All groups share one centre, and each spreads out both ways along 8 directions, with some noise.
Known rows, each followed by its group:
[-26   9   6   9   1  -5  16  13  -7   3  -5   4  -3 -22  18   6  -2   2]
Z281
[  0 -15  -9 -18 -10  15   2   0   5  24 -32  22   6  22  -3 -17 -11  10]
Z14
[-25  20   9 -19 -41  -7  10  -5 -22 -19 -10   8  10  -9   1  -1  14   7]
Z281
[  6  13  16   7  15  -1 -14  -3  13   5  11   5  -4   9 -36 -19   5 -18]
Z281
[  3 -23 -12  12   6   5  -6  14  -1   4   1 -13  -4  13  -8   6   9  -2]
Z874
[-42   8  13  11  -9 -21   0  24 -17   9 -22  28   0 -19 -33 -17   4 -12]
Z14
[ 38  -7 -27  -7   9 -30  -4  -7  25 -24  -4  12   5 -21 -27 -28  -8 -10]
Z669
[  6   1   5  -2  -7 -11 -14  10  -9  -1   5 -41   6 -20   2 -26   9   8]
Z874
[-16  -2 -11  -4 -15  22  14 -14  31 -11  -6  32   7   7   4 -52   3   1]
Z874
[-36  11  11 -12 -14  -8   5  25 -17  22 -31   2   8 -15 -11 -23   1   7]
Z14
[ 26   1   7 -17 -24 -18  -6 -15  -6  -1 -10  -3   5 -16   3 -10  -6   5]
Z281
[ 36  13 -30 -18  12  -2  11 -14  33  -5 -19  46  -3  -5   3  -1 -17  -2]
Z669
[-30   2  14  -8 -23 -11   8  13 -21  10 -19   2   6 -10  -3  -7   3   5]
Z669
[-22   7   7  -9 -13  23 -11   1 -16  -1   3 -26  11  19   4  -6  13  15]
Z281
[ 13 -14  -7 -13 -33 -17  -1  -7  -3   6 -29  21   4 -16   6 -21  -9   6]
Z669
[-29  -2  18   4 -12  -9  23   1 -10  -3   4 -13   6 -19  18  -6   0   4]
Z281
[-10  25  -5 -23  24 -29  33  22  13   3 -21  10   5 -30 -30  -8  -9  -7]
Z669
[  0  22   8 -17  10   6  23 -28  10 -21  18   4   7   6  15  14 -11   2]
Z14
[ -7  -5  -9   5  -9 -19   3  -5 -11 -14 -15  45   0  -2  -9  20 -10  -7]
Z14
[-13   5  10   5 -13  -7   3 -28   6 -27   7  39  11   1  -7 -26 -13  -9]
Z874
[ -7 -19   6  -6 -19 -15   0  -1 -15   2 -12   1   8  -5  -6 -10  -6   0]
Z669
[-16  14   1   1 -16 -18  -2  -3 -17 -22  -7  20   7 -20  -1   2  -1   1]
Z14
[-32   6   0  -3 -15 -26   4  22 -27  -7 -21   8   7 -19 -20   7   7  -3]
Z669
[  3  -9  17 -12   9  -5  -5  10 -14  27  -6 -30   3  17 -21  11  -3  -2]
Z874
[ 24  -2   4   7 -11 -31 -34   0 -16  -9   2  -5   1 -18 -24  -9   1  -9]
Z874
[ -3  -2 -13   5  -6 -17   4  -6   0 -34   7  21   3   2 -27   6  10 -15]
Z14
[-20   7  -8 -19 -10  25  29  -6  30   4 -20  30   9   6   6 -42   0   6]
Z874
[-13   9 -32  -4 -22  21  -8   8  -6 -20 -12   7   4 -10  33  -5  14  24]
Z281
[ 29  11 -38 -35   0  -2  -4  16   9  -5 -25 -16   6  -8 -15 -14  11  14]
Z669
[  2  13 -18   2 -31   0  -4 -17  14 -40   2  42  -1 -10  -1 -20  16  -5]
Z281
[  1  -3   8 -11 -15 -13  17 -13  21   8 -20  37   4  -5 -22 -37 -11 -12]
Z669
[ 10  -3 -10 -11 -10  19   0 -19  19 -13   6  -4  10   5  12 -38  -2   9]
Z874
[-33  -2  18  12 -16 -20   7   4  -3  10 -21  50   1 -12 -26 -26  -9 -16]
Z874
[-27  26   0 -13 -16 -11  10  11 -11  -1 -27  25   7 -19  -8  -9   1   5]
Z14
[-12 -25  -3  14 -15 -13  -3 -18 -24 -23  -1  41   5  19  -2  38 -17 -10]
Z14
[ 10  19 -17  -7  -5  31 -40   5   6  -9   4 -11   4  21 -20 -32  24  11]
Z281
[ -6  21   6 -37 -13   6  23  -7  10  10 -21   1  15 -11  15 -33 -14  18]
Z874
[  0   9 -31  15   1   1   3  13  19 -10  -8  26  -9 -37  24 -16   4   4]
Z281
[  4  27   1  -3  11 -10  13 -16  17 -18   5  34  -4 -12  -5   2 -10 -10]
Z14
[ 34 -15 -26 -14   4 -33   7  -2  15 -12 -22  25   3 -19 -13  -9 -21  -6]
Z669

New rows, each followed by its group:
[  6   5   7 -15 -24 -14  -7   3   1  21 -27   5   7 -26  -3 -52  -6   7]
Z874
[ 11   5 -13 -20  19 -25  35  26  17  21 -27   0  -5 -24 -18   5  -2  -8]
Z14
[ 14 -23 -18 -14   3   1  20 -23   6  -6 -11  39   1  28  10  42 -27  -1]
Z14
[-31  30 -17  -7  10  -6  26  10   2 -33   0  26   2   3 -29  25  15 -10]
Z874
[ 13   6   5  12   9 -15  -1 -22   6 -33  27  14  -2  -7  -1  10  -8 -14]
Z14
[-15  -4  -1   9 -13 -14   5  -4  -4 -16  -6  30   4 -18   7 -14  -9  -4]
Z874
[  5 -11 -22 -22 -17  19 -13   3  -8  -2 -16 -23  17   9  20 -17   1  28]
Z281
[-26   9  11   5 -18 -43  42   3   9 -17  -9  31   1 -49  -9 -25   1 -18]
Z281
[-22  30  10 -17 -16   4   1   2  -7  13 -28  26   9 -17   8 -27  -9  13]
Z14
[ -9  -8  16   0  35   0   9  13   1  36  -3 -14   1  16 -18   3 -18  -6]
Z281
[-22 -18   3   5 -27  10 -18  -2 -26  -7  -2  -3   7  24  -6   5  12   4]
Z669
[  1 -21 -11 -24  17  23 -11   7   5  18 -12 -25  19  43 -29 -25  -7  11]
Z281
[ 18   2 -48 -10 -16  20 -21  10  12 -16 -18  -1   5 -16  22 -35  10  25]
Z281
[-33   8 -48 -10 -14  32  -5  28   6 -23 -18   0  13  -2   0 -42  27  22]
Z281
[  6  -1   7 -25  13   4 -12  10  -3  23 -14 -27  13  20 -36 -22  -5   2]
Z281
[ -7   9  24 -10   6 -19  -6   4 -19   5   1 -17   8   0 -27   8  -3  -6]
Z874
[ 14 -24  -3  -6   7 -12  10   3  -6   5   0 -26   3  -2  12  18 -11   3]
Z14
[ 14  16   1  -2  11 -20   8   9  13  18 -20  23  -6 -32  -2 -12 -16  -3]
Z14
[-12   4  13   0   5  -1   5 -10  -9 -21  26 -32  12   0  10  -3  -3   5]
Z874
[ -6  -2  -7 -21  -3  20   9  -2  17   9 -13   8   8  27 -24 -29   7  -2]
Z14
[ -3  -3   6  14  -7 -19 -16   5  -6  -5  -5  25  -3  -1 -41 -16   6 -19]
Z874
[  2  -6  -7  -5   8 -18   4   6   6 -11  -2  -6   8  -6 -33 -21   2 -10]
Z669
[ 34 -19   5   3   0 -17 -28 -16 -17  -7  10 -17   3   1   0  13 -14  -1]
Z874
[ 27   0 -14 -14   5 -13 -15   8 -11  -7  -1 -28   3  -6  -7  19   8   6]
Z874
[-34  21   1 -14 -10 -14  17  26  -9  18 -41  31   5 -17 -20 -10  -2   1]
Z14
[ -5  28   8  -8 -17  -7 -13  -4   4 -17   0  10   6  -4 -42 -34  23 -13]
Z281
[  7 -11  14  15  10 -10  -6 -15  -7   7   4  16  -2  -5  19   9 -31  -2]
Z14
[-23  24  19   3 -20  21 -17 -36  -7 -38  30  13  13  13   9 -25  -1   6]
Z14
[ -7 -29  11  -1  20  22   8  -3   5  18  11 -20   2  47 -13   9  -4  -6]
Z874
[  6  13  -6 -11  -8 -17   0 -22  -3 -30  -3  30   8  -8  -2   6 -12  -2]
Z874
[-11  13 -25  -1   3  12  -7  18  10  -9 -12  10   4  -3 -14 -30  13   5]
Z281
[ 17  14  14  -5 -16   1 -16 -31   7 -17  10  28   1  27 -40  -9  10 -19]
Z281
[ 20   2 -14 -19  26  -4  18  -1  31  -1  -4   3   5   6 -29 -22  -8  -8]
Z669
[ -8 -12  18  27  -7  -9 -23 -17 -14 -21  24   5   3   0  -1  -9  -6  -9]
Z14
[-36  22  12  -1  -7  -2   2  13   0  11 -24  35   3  -7 -31 -33   3  -8]
Z14
[-18  12  13 -16  -4 -21  16  10 -12  19 -30  16   7 -16 -14   0 -12   0]
Z874
[-10   9   1  -8 -14   2   3  -5  18  -6  -6  23   5   9 -34 -39  15 -13]
Z669
[-42   6  25  -6   1   4  17  11  -5  10   1 -12   9  13 -30 -20  12  -7]
Z669
[ -8   0   1   5 -13   4   3  -3  -2  -8   4  -2   2  -9  17 -10   4   5]
Z281
[-13  -3  12  -5 -10  -2  12  -8  10   2  -5  20   4  14 -27 -28   1 -13]
Z669
[ 22 -16 -21 -33  -6   2  14  13   6  15 -21 -41   7  -2   3 -15   6  17]
Z14
[ -1  -3   9  -4  13   4 -10   8  12   9   7 -29   8   8 -30 -43   5  -3]
Z281
[ 18 -26  14  -8  -7   8 -11  -8   4  30  -7 -21   6  10   7 -35 -15   6]
Z874
[-13   9 -16  -1   9 -15   5  29  -8  -3 -16  14  -6  -1 -37  25  18 -13]
Z874
[ -3  10 -11  -2  -7 -31   1  26  -4   4 -30  24  -2 -36 -22 -12   5  -6]
Z14
[  0  -3 -19   5  11 -12  -2  16 -10 -16   5  -4  -2   3 -20  38   9  -7]
Z874
[  5   7  -1 -10 -24  -6  -4 -14  12  -5 -13  20   9 -18   7 -47  -8   5]
Z874
[-16  -3   5   2 -35   7 -27 -12 -21 -26  10 -13  17   6   1 -30  15  12]
Z14
[  7  16 -10  -9  21  13  -4   5  26 -13  17 -21   6   9 -28 -31  15  -4]
Z669
[-19 -22  -3  26  -4  -9   3  -6  -1 -18   5  41  -2   5  -7   2  -8 -15]
Z874
[-21  -3  -3   7   2  11   4  10  15   2  -3  19  -3  27 -44 -18  20 -19]
Z874
[-18 -11  36   6  14  -6  15   3   0  17  16 -37   6   2 -10 -27  -5  -9]
Z281
[-19  15  15 -13 -23  13   0   5  -1  12  -9 -13   6  -3  -1 -42  17   8]
Z669
[-18  -2 -23   9   7 -14  15   9 -12 -32   3  11   0 -17  14  40  -2   3]
Z874
[-47   1  13  10  18  -5  25  16 -14  -3   4   3   1  11 -24  28   3 -14]
Z874
[ 33 -13  -1   1  22 -19  12  -6   8  11  -1   4  -7 -18  23  23 -31  -2]
Z14
[ -9   2   9 -13  14 -12  25   6  14   8  -7  -8   7  -7 -24 -21  -7  -7]
Z669
[-12  12 -15 -11 -28   0   2 -12   1 -28 -13  39   8   5 -15  -9  12  -3]
Z281
[ 10  -9  15  18  11   0 -11 -17  12  -6  26 -14   2  -6   6 -32 -13  -5]
Z669
